The rows are grouped in 4 ways, from coarse to fine. Each group lies inside one group of the grouping before and may be the whole of it. The rows also spread widely along 13 directions, which tell nothing about the answers.
Some rows, each with its group in each grouping after it:
[ 40  22  21 -26 -27 -59 -21 -18  40   7  -3  -2  59  36  13  -1  -8   0
 -11  28  21  12   6 -18   5  27  14  17 -38  12 -15 -25  -3 -14   1   6
 -40   6  46 -13 -26 -10]
J264 J150 J426 Vitip
[  1  22 -35  84 -25  38  26 -12  56  -6 -11 -12 -27  -5  33   2  27   8
  20  -6 -57  -6  -5  14   8  -4   5 -32  76  52 -55  51 -22   7  -4 -44
  32 -41 -17 -32  11  31]
J933 J438 J823 sor
[  2  29  15  38 -32 -29  19  33  27   1   6  15 -23 -13  36  13   8 -33
  -3   7 -26 -36 -20  -4  32  -3 -14 -16  19  10 -25 -38   0  31  12  10
  -7  32  30  -5  28  44]
J264 J569 J598 Til
[-30  -5  22 -82 -29   6 -51 -84  22 -28 -59 -17  77 -11  -5  18   1   9
   5  36  -7  12  18 -15  13  -4 -24  31 -27   1   7   5  24 -20 -10 -26
   6 -31  -7   2 -44 -19]
J933 J438 J820 guza
[  1   6  13   6 -21  -3 -25 -31   2  -6 -37 -46   1   7 -20  10  13  -8
  18  15  -3 -18   4 -22  -3   4  13  10   4 -12  17   6   5 -32   5 -38
 -22   0  52 -22  21   9]
J264 J150 J809 zug
[-10 -16  -7 -28 -28   1   7   9  42 -51  44  28  19  -8  -3  46 -17 -27
 -16  -4 -29  57  49  15  16 -28 -22  19 -27  20 -36   7  36 -22  -3   4
  78 -14  -4 -20   3  35]
J933 J438 J188 Popi
[ 16  24 -14  10   4 -11  20   7  19   0  38  -5  58   4  23 -35  -1  15
 -15  13  -9  19 -22   4 -35  22  24 -31  16  35  -3  31 -27  20  13 -19
   1 -19 -14  25 -25 -29]
J933 J438 J188 tamu
[ 11  32  34   9 -50  -2 -31   8  38 -29  -4 -13 -34   9  22  16  16 -13
  19  -3   4 -30 -51 -28  64  39  18  11 -14  16 -28 -32 -11 -25  26  20
  -7 -15  45 -45   9  74]
J264 J150 J426 naku
[ -8  16  -5 -33 -35 -25 -12 -42 -19  47 -44   7  17  -5 -24  12   4 -15
  -1  39   0  38  10 -14 -24  -5  41  42  33  14  28  20  10  -7  28 -41
   6 -12   4  -8  -3 -41]
J264 J150 J531 nivu
[ -7  -1 -31  15   1 -23  -1  23  27 -60  94  14  -5  -6 -22  43  18 -12
 -15 -45 -28  51  19  17  15  14 -18  -9   7  12  10  -9  -3 -13  32  -5
  52  -7  -6  17  -8  24]
J933 J438 J823 kod
[-13  17  17  21 -34  -7  18 -12  40 -16 -44  -3  15 -20  32  -1  -9 -26
   9  34 -36 -42  -8  -7  22 -22  -8 -26  24  10 -39  -2  11  17 -14 -14
  -1   7  23 -19  22  28]
J933 J530 J353 sev
[ -2 -21  -2 -71 -13  -8  18 -31   6   5  28 -24  66 -24  13  32  17   6
 -20 -25   2  29  38   9 -12 -18 -32   2 -12  37  56 -21  17  15  24 -21
   4 -21  13  27  12 -24]
J264 J569 J598 tir
[-46  20  -1 -27   7  -5  -7 -25  20 -44 -23  29  45 -64  21  -6   2 -16
  -2  14 -40 -26  -7  -2  10  -6 -44 -26   3  25 -31  -3  -2  21   8  -3
   6   6 -32  54 -32   6]
J933 J438 J823 sor
[  9  26   3  43  42 -15  26 -27  38 -27 -17  -4   0  -3  14 -20  -4  -3
  15  -5 -29 -28   1 -35   9   7  20 -36   7  17 -24  21  -5 -20 -10 -14
 -26 -12  12 -13 -13  25]
J933 J438 J820 guza
[-30  21   2  23  32  -8  -6 -11 -14  -8 -46  26  -9 -45   0 -23  -4 -28
  -1  21 -44 -37   7 -23 -19 -13 -25  -8   2 -10 -11   8   9  11 -16 -17
 -20  42  -9  40  -6   7]
J933 J438 J823 sor
[ -7 -17   9  25  -4  22  -4 -12  23 -59   7 -60  18   7   8  -3  10   0
   2  -1 -24 -38 -12   7   7 -11 -37 -35  10 -26  27   8   5   5 -38 -31
  -9   4  29  12   0  37]
J264 J150 J426 Vitip
[ 40  20  36 -14 -31  12  22  30  48 -11  55 -29  31  20  51 -22 -14   6
  -1  -5  15  -8 -50 -17  16  31  37 -22 -38  39 -20  -9 -14  -5  21  20
  -1 -37  39 -34  17  45]
J933 J438 J823 kod
[ 10  12 -38  34   7 -18   7  15  38 -28  36  31  -2   3  -9  22   6 -15
 -10 -18 -35  55  49   8  -7   2  -1   8  -3  38 -49  29  -8 -28  12  -9
  36  -4  -3  -2 -17  12]
J264 J569 J598 tir
[  2  16  19  11 -54 -22 -36  12  18  15 -36 -21  42  -7  24   6  10 -13
  -6  44 -14 -35   6   6 -18  -2 -48   3 -12  -7 -26 -31  -5  23  -8 -13
 -34  50  43  18  18 -10]
J264 J569 J598 Til
[ -4   5 -12 -33 -39 -33  52 -11  55 -23  41  -7  65 -40  31  43   7 -11
   2 -16 -13   7  19  13  18 -13  -7 -49  30  64 -21 -27   1   9  57  -4
  32 -34  24  -8  40   3]
J933 J438 J188 tamu
[-18  10   5 -27 -57   3 -14  -1  -9  15 -10  -2 -10 -21  -6  33  12 -26
   0  13 -11  21  -5  -6   9  -6  15  32  14  18  14  -4  10  -7  41 -19
  33 -11  19 -16  28  10]
J264 J569 J598 tir
[-40  19  -5   3 -50 -35 -37   9 -20  -3 -16  20   2 -30 -27  21   6 -39
 -10  47 -31  11 -14   5  -4  -5  -9  20  35 -26  15 -13   9  22  23 -26
  28  39   1  28   6 -20]
J933 J530 J353 sev
[ 33   2  37  23 -35  16  22  51  28 -11  60 -61  21  18  57 -23   4   6
 -13  -7   9 -55 -62  11   8  15 -26 -44 -10   3  27 -37 -12  50 -13   8
 -32  16  49   8  37  48]
J264 J150 J809 zug
[ 25 -19   0   2  -2 -17   3   2  20 -27  40 -52  25  13 -22  30   3  -6
   5 -23  -4  14  45 -13 -25  -2   2  -7 -32  -5  16  -6  11 -50  14 -27
   1  -3  72 -27  50   9]
J933 J438 J823 sor
[ -9   2  20  -9  20 -43  32  -7 -18 -11   4  -4   4 -13 -17  -2 -22 -41
  -1  15 -14 -21   0 -36  -6 -19  26 -17   1 -34  47 -12  34  -7   6 -15
 -10  25  44  -1  28  12]
J933 J438 J823 sor
[ -8   5  14  -7   5  33  15  -6  20 -47  -3 -32  26 -22  18 -23  -9  -8
   9   3 -14 -30 -22 -10   0  -5   3 -35 -12  20 -17  31  -4 -14  -5 -11
  -1 -17  19   4   5  39]
J264 J150 J809 zug
[-31 -11 -32  55  10  28 -12  -8   9 -70   9 -32 -18 -13 -25  10  24  -8
   7 -12 -48  -3   4  15  -7 -11 -30 -28  42 -16   9  44  -6 -13 -19 -47
  29   2  -7  24  -9  27]
J264 J150 J426 naku
[  5  -9  12 -48  -8   7   2 -67  63 -34 -19   8  45  21  22  20  -4  10
  -9  -1 -11  29  41   2  43 -15 -26  24 -25  32 -16   9  32 -12 -38  -4
  10 -40 -10 -24 -52  28]
J264 J150 J809 zug

New rows, each followed by its group in each grouping:
[  8  -1  -7  26  13  -1  35  -9  37 -35  22 -23   3  -8   9  13   5  -9
   9 -26 -29 -10  21 -10   5 -11   0 -34   8  21 -10   9   6 -21   4 -20
   9 -19  31 -20  29  35]
J933 J438 J823 sor
[-26  27   7 -12 -10 -43  -4 -42 -13   5 -48  14 -10 -19 -20   7   2 -33
   9  32 -12 -11 -18 -32  21   0  36   9  40 -12  29  -2  14  -7  24 -25
 -10   5  15  -1  -9   2]
J264 J150 J426 Vitip
[ 21  28  12  10 -41  -4 -10   2  34  -1  -3 -20  13  10  23  -4   8   0
   7  12   2 -11 -29 -11  11  26  22  -2  -1  29 -24  -1 -20 -10  16  -5
 -12 -15  34 -19   4  23]
J264 J150 J426 Vitip
[ 39  38 -28  57   0 -44  57 -16  54  33  44  60 -15  68  29 -14  -2   8
 -27  15 -26  69 -12   5  28  16  66   6  80  32   4  36   3  41 -18 -16
  30 -40 -53 -37 -70  -2]
J933 J438 J188 tamu
[-23   5  24  -1   6 -37   7 -16 -20 -38  -9 -15 -26  -5 -37  13  -9 -44
  10  16 -10 -23 -24 -39  23  -8  40  -7  24 -47  53  -5  26 -25  14 -19
  -3  12  43 -15  11  36]
J264 J150 J531 nivu
[ -4  20   1  19  28 -15   4 -16  25 -60  10  -2 -36  -9 -23  18   6 -22
  20 -35 -24   3   8 -40  38  16  40 -10  -6  12  -7   8   3 -60  27  -6
  11 -27  33 -37   7  51]
J933 J530 J353 sev
[  1  19   0  44   4 -44 -32 -14   4  -7   2  23 -50  33 -28  19  18 -17
 -13   1 -28  22  11 -17  29  17   2  38  18 -37  40 -19  17   1 -18 -19
  -6  26   3 -10 -31  14]
J933 J530 J353 sev
[ 28  17  18  -2 -16 -42   9   0  -2  46  -1  30 -14  38  -2  -5 -18 -23
 -23  31   4  28   4 -17   2  -3  28  47  -5 -11  30 -10  29  16 -17  -4
 -12  28  17 -18  -8   1]
J264 J150 J809 zug
[-22  40  -4   3  -4  29 -41 -27   3 -30 -49  12 -42 -10 -28   1   7 -17
  28   9 -24  28 -10 -43  18  25  70  36  -4  25 -46  64 -10 -79  34 -19
  33 -48   1 -41 -26  34]
J264 J569 J598 Til
[ 26  20   1  16 -35 -61 -21  23   6   8  24 -10   8  27 -26  23   2 -24
  -5  17   5  28  11 -16 -15  21  33  22 -10 -10   1 -15  -6 -32  36 -13
  -6  24  63 -21  18 -11]
J264 J569 J598 tir
[ -8   3 -24  21  11  13  43   1  47 -50  35  27 -38 -19   7  38   6 -26
   5 -48 -45  33  39   0  39 -20   5  -9  10  54 -40  25  13 -32  17   0
  59 -36  -2 -31   8  66]
J264 J569 J598 tir
[-18  36  32 -52 -19  13 -27 -35 -26  43 -73  26 -33 -32   5   0   5 -23
  10  16  -2   1  -9 -52  21   9  36  62 -24  32   4  -2  16 -21  36   0
  -9 -16   5 -19   4  18]
J264 J569 J598 tir
[ 25  18  52 -18 -75   7 -14  -3  20  24 -10 -53  12  31  24   0  -5  -1
  14  36  19 -19 -57 -32  20  23  53  14  -9  -1  15 -14   6 -10  20 -10
  -6 -29  59 -64  37  24]
J933 J438 J820 guza
[-30  28 -33  16 -20 -43 -17  -3  -8 -20  26  36 -19  -3 -40  26  20 -25
 -10  11 -28  53 -18   1  17  17  33  16  64  -4  23  19 -10  -1  43 -27
  46  -4 -25  17 -45 -10]
J264 J569 J598 tir
[ 23  20  16  23  28 -36  48  10  33   0  26  10 -27 -21  34  12   5 -20
   5 -46 -16 -40  15 -31  28   3  -8 -27 -15  33  -3 -53  10   1  20  19
 -34  12  43 -14  46  52]
J933 J438 J823 sor
[-38  21 -53  63 -16 -43 -79 -28 -11  -1 -42  10 -11 -19 -61  35  47 -12
   4  23 -50  22  47   9 -37  10 -44  27  56 -28  -6  10 -19 -10  14 -68
   2  50 -10  46 -22 -54]
J933 J438 J823 kod
[ 38  50  39   0 -46   4  19  -2  55  11  -6 -14 -32  10  56  -3  11   0
  29 -16  18 -33 -65 -43  70  45  69  -6  -2  70 -39 -23 -23 -24  50  26
 -19 -59  49 -77  25  77]
J264 J150 J426 naku
[ -1   5  -4 -15  18 -13  12 -94  34  22 -67   5  16  -4   7  19  11   9
  10  -2 -24  11  62 -26  11 -19  -3  20  12  33   6  12  28 -16 -16 -38
 -18 -34  -4 -27 -16 -13]
J933 J438 J820 guza
[ -7  -1   5   6 -14   6 -16 -18  49 -61  -1  -7  -6   3  -2  31   7 -12
   8 -13 -24   1  25  -2  41  -5 -28   6 -14   8 -29  -2  13 -30 -14  -4
  18  -8  20 -22  -9  56]
J264 J150 J809 zug
[ -9  26   5  11 -24   3 -16  19   3   4  14  22 -37 -17   3  11  10 -17
  -3  -2 -22  11 -18 -12  16  15   2  23   0  14  -1 -14   2   6  23   2
  24   5  -7  -1  10  27]
J933 J438 J820 guza
[-18   7 -27  60   9 -11  13 -15  46 -44  -2  23 -15  -7   3  22   7 -17
   1  -4 -58   6  39   8  18 -21 -29 -18  39   9 -41  22  11  -1 -26 -23
  32   2 -19  -6 -19  30]
J933 J438 J188 Popi
[  8  23 -15 -30 -54 -35 -14 -25  47  25   5  43   5  -8  19  61  33  -4
 -11 -22 -10  55  45   9  43  12 -22  48   4  71 -27 -40   2   2  45   6
  21 -22  -6 -16 -11   3]
J264 J569 J598 tir
[ 18  29  15  21  13 -47  36 -36  76 -19 -16  20  35  10  55  -7  -5   0
   0   4 -21 -33   7 -18  43   4 -12 -38  11  33 -47 -19   3  18 -24  10
 -32 -10   4 -17 -34  28]
J933 J438 J188 Popi
[ -8  22 -25  -3  14 -18  11 -11  14 -39  59   6  18  -8 -12  -1  13   5
  -4 -21 -16  35 -29  -7   5  31  39 -24  33  27  22  23 -21 -10  45 -18
  29 -41 -19  17 -34  -1]
J933 J438 J823 sor
[ -8   2   3  15 -16  -3 -20  45 -21 -10  65  34 -13  31  -4 -11  -5 -19
 -52  25 -25  46 -35  22  -3   4 -19  34   6 -41  55   5  16  56 -36  -2
  36  40 -42  47 -56   9]
J264 J569 J598 tir
[ -7  20 -15 -28 -22   9  18 -32   4  48 -16  13  17 -37  22   4  16   4
  -2   1 -16  21   4  -3 -14  -3  13  10  32  64   7  11  -2  21  37 -29
  14 -35 -22   6  13 -25]
J933 J438 J823 sor
[ 20  32  13  42  40   7   4  14  11 -52  41 -20 -49  25 -18 -20  -3  -6
  21 -31  -5   0 -36 -56  20  44  85 -15 -17   4   2  33 -14 -68  29   1
   4 -40  36 -48  -1  63]
J933 J438 J188 tamu
[-11  -7  -2 -30   0  40 -40  57 -11 -64  73  28 -11  -8 -37   5 -24 -27
 -28  -8 -21  84  14   2 -20   7   8  51 -81  -1 -10  38  15 -46   4  15
  83   0 -14  10 -12  33]
J933 J530 J353 sev
[-18  37   9  25 -30 -35 -32  28   0 -14  -2  32 -29 -22  -8   9   6 -38
  -5  21 -27  -8 -24 -12  18  18  -1  13   8 -10 -13 -28  -4  11  24   5
   8  39  11  13   4  18]
J933 J530 J353 sev
[ -14  -13  -16   18   20   40   87    2   37  -62   24  -47   65  -44
   44  -40  -20  -10    4    3  -39  -42  -22   19  -26  -42   -5 -109
   40   36  -19   61   -8   22  -19  -31   17  -26    5   31   20   26]
J264 J150 J426 Vitip
[-27  15 -27  16 -49  -9 -53   5 -18  -7   8 -17 -24 -22 -44  40  43 -14
   6  -2 -14  21  -5  10  -5  19  -8  24  40   0  26  -7 -19 -11  53 -41
  23  12  15  18  20  -9]
J264 J150 J809 zug
[ 16   7  -6 -10 -14 -12   2 -29  13  52 -45  -5  29 -21  23   5  14   0
  -5   7  -9  -3  51  -2 -33 -15 -33  17 -10  42  -7 -13   5  12  -3 -25
 -37  17  24  15  26 -26]
J264 J150 J426 Vitip
[ 27   3  21 -48 -22   2  22  18   3  19  51  -1  26  14  20  -8 -13  -3
 -27   1  19  33 -19  -2  -3   5  22  20 -31  28  38  -7  14  17  10   8
  10 -13  11  -2   6  10]
J264 J150 J809 zug
[ 26  23  20  11 -20  -4 -31 -27  30  11 -25 -27   5  29   6  -2  10  13
  12  11   0  -2  -4 -31   5  29  23  22 -18   8  -8   2  -4 -29   1 -18
 -23 -19  32 -39  -4   8]
J933 J438 J820 guza
[ 18  39 -34  33  -7 -44  12  -9  29  29  42  33  24  16  26 -15  28  24
 -30   0 -20  42 -23  21  -1  34  11  -8  63  42  22   2 -32  63  11 -23
  -4 -13 -50  36 -59 -42]
J933 J530 J353 sev
[  0 -13 -21 -22 -23  -6  39 -18  60 -28  35 -14  89 -19  28  20  -3   7
 -11   2 -25  26  33  31 -15 -25 -32 -39  14  47 -23  13   4  16   2 -23
  34 -29  -5  13   3 -17]
J933 J438 J820 guza
[ -6  32  24 -29  -8 -26 -17  31 -15  17   2  40 -18 -44   1   5 -10 -36
  -6   4  -4   0  -3 -34   1  14   5  32 -52  19 -11 -41  10  -9  45  28
  -2  32  18  13  29  16]
J933 J438 J820 guza
[ 12  30  10   9 -14  -2 -22 -37  29   1 -40 -10  13  21  14 -18   9  10
   7  23  -4  -8 -16 -19  13  22  16  12   4  17 -17  20 -11 -10 -11 -20
 -27 -15   9 -15 -35   9]
J264 J150 J809 zug
[  8  -5  -6   9 -25  11   6   5 -27  56   1 -18  12  11   8  -9  10  -1
 -28  27 -17  22   9  15 -52 -21 -10  22  25  -8  60  16  13  46 -20 -46
  -1  21   1  23  15 -36]
J264 J569 J598 Til
[  3  20  34  -8  25  55   5  -2 -19  15  10 -21   0  -4  50 -63   4  25
 -14  -5  -4 -31 -70 -24  -7  24   9  -8 -12  15  57  15  -6  45 -22  -6
 -28 -21 -33  30 -26  20]
J933 J438 J188 Popi
[-55  12 -55  58  -3 -29  12 -51  -4 -14 -66   5 -22 -48 -51  33  23 -40
  24  24 -61  -4  42   3 -14 -41  -1 -21 110  -3  -9  46   4 -12  18 -78
  24  16   0  12  17 -20]
J264 J150 J809 zug
[ -8  12  25 -50 -44  12 -12  10  14  -2  14  -2  52 -23  33  -9 -10  -7
 -13  24  -1  -1 -33   1  -4   7 -11   2 -26  25  -7 -12   0  23  18   6
  13  -6   0  19   0   5]
J933 J438 J823 kod
[  1  13  24 -30  14 -23  18 -44  29 -19 -24   2  32  -2  12  -1 -16 -13
   6  12  -8  -8  15 -38  21  -5  23  -6 -19  14  -7   2  24 -24  -2  -2
 -11 -23  21 -27 -10  19]
J933 J438 J188 tamu
[-20  30  13 -27 -56  37 -63 -22   7  18 -53   4 -22 -37  15  20  38   3
  14   1  -9  -2 -13 -10  23  25 -20  52  -8  52 -24 -14 -15  -3  34  -6
   2 -18 -11   0   0  22]
J264 J150 J531 nivu
[ -2  16  18 -10  23   7   3 -18  15 -36   7   7 -24  -2   5  -4   3  -9
   2 -23  -7  -4 -14 -27  39  13  12   8 -17  15  13   1  10 -18   0   7
  -5 -17   4  -8 -22  54]
J264 J150 J809 zug
